The same things were measured in two ways. Each way mixes the same 5 hidden numbers, adds some noise and spreads widely along 2 directions of its own, which tell nothing about the thing.
(in the rows, 128 means zero)
Some things both ways: the first way, then the second way.
[129 107 129 104 102 113  99 136 147 121 133 136 119 123]
[139 129 141 119 157 129  67  77]

[167 116  89  98  92 107 140 142 138 139 129 186 134 101]
[ 77 190 148 123 108 115  83 118]

[129 148 156 107 171 136 107 157  95 108 178 109 111 123]
[104 131  84 115 108 108 192 111]

[130 109 137  91  93  69  75 155 118 104 169 133 102 123]
[ 86 141 116  88 120 102  96 131]

[127 120 115  94 125 164 116 160 161 186 138 142 124 141]
[102 143 182 174 125 148 137 146]

[144 109  71  93  96 104 121 156 142 171 124 170 135 118]
[ 60 178 151 149  94 124  93 184]

[107 149  95 156 170 148 186 125  95 160 127  95 128 102]
[138  84 107 139 121 146 146 171]

[108 126  98 159 129 127 150  91 113 114  53 118 135 104]
[178  97 134 161 177 104  75 122]

[ 97 105  70  93 101  82 132 162 147 160 132 123 119 105]
[ 85 162 104 153 112 103  91 154]

[130 146 189 162 154 142 113 109 119 100 152  92 108 122]
[185 101 131  99 132 141 174 101]

[139 147 138 184 147 144 184  95 129 139 125 106 117  93]
[218 120 126 104 115 157 144  85]

[100 122 168  90 135 126  44 119 111  53  76 105 121 145]
[175 151 103 205 163  68 133  65]

[117 111  94  81 137 152 134 165 159 186 128 136 131 126]
[ 60 141 174 181 129 124 137 178]

Other things, the second way, with their names:
q_429: [121 144 113 148 128 102 147 110]
q_519: [179 100 119 159 168 111 104  94]
q_731: [124 105  78 126 158  85  90  89]
q_632: [157  51 113  91 144 161  74 149]
q_688: [166  85  96  95 127 151  52 142]
q_21: [172 134 123  95 167 106  74  34]
q_419: [179 110 163 116 136 146 157 104]
q_269: [179 143 142 148 123 134 195  79]
q_819: [ 51 143 132  95 101 134 121 158]
q_582: [126 126  85 134 102 134 144 127]
q_268: [167 130  75 166 140  91 127  94]
q_180: [184 115 144 166 136 119 139 167]
q_235: [ 97  98 109 153 112 107 184 244]
q_36: [228  98 138 129 147 143  73 112]
q_577: [105 184 132 127 109  98 172  96]
q_792: [ 92 123  74 129 108  83 232 153]
q_880: [ 93 177 198 179 127 123  98 151]
q_98: [151 112 147 185 135 153 147 112]
q_215: [ 81  81 125 143 188  73 171 123]
q_208: [ 60 154 126 179 119  91 163 149]
q_714: [ 92 134 129 144 141  98 118 120]
q_621: [118 101  89 109 130  92 130 160]
q_267: [135 140  69 108 111  81 127 148]
q_497: [ 97 178 165 123 111 134 139  75]
q_324: [196 114 129 135 119 132 152 126]
q_660: [180 131 157 141 105 173 109 136]
q_705: [133 161 135 122 137 104  87  81]
q_313: [111  43 134 116 137 160 149 188]
q_306: [109 145 122  92  89 133 180 126]
q_996: [ 96 149 151 140 105 154 161 123]
q_17: [130 147 202 130 143 139  72 139]
q_154: [157 127 115 190 165  81 106 102]

Some of these things the first way, each followed by its name:
[ 97 109  87 150  96  75 137 128 124 148 125 104 115 103]
q_688
[109 123 133 100 136 126 110 147 133 122 147 111 115 121]
q_429
[121 130 102  80 157 151 142 159 119 152 135 124 132 115]
q_208
[ 66 125 158  85 170 135 105 160 138 109 152  71 103 126]
q_215
[118 145 110 149 162 135 133 124  81 124 113 102 129 113]
q_235
[124 131 106 145 120  77 136 111  86  83 115 116 118  91]
q_267
[110 132 157 155 140 143 146 112 166 145 142  96 111 114]
q_419
[160 148  85 170 143 162 199  97 127 174  92 155 148  97]
q_660
[116 133 113 124 154 134 148 146 105 154 144 107 124 106]
q_582
[ 86 114 119  88 128  87 104 154 119 104 138  91 110 112]
q_731
[143 110 135 109  98 106 101 128 142 107 126 149 116 119]
q_705
[ 88 121 149 119 122 116  69 125 127  88 100  89 111 142]
q_519
[128 100  85  93  92 133 129 145 186 183 114 156 130 126]
q_880
[118 115 160  68 119 119  35 159 118  96 144 122 117 158]
q_714
[123 126 151 117 126 108 125 155 154 150 204 103  98 116]
q_306
[112 129 125 171 139 134 174 103 142 141 111  96 118  97]
q_324
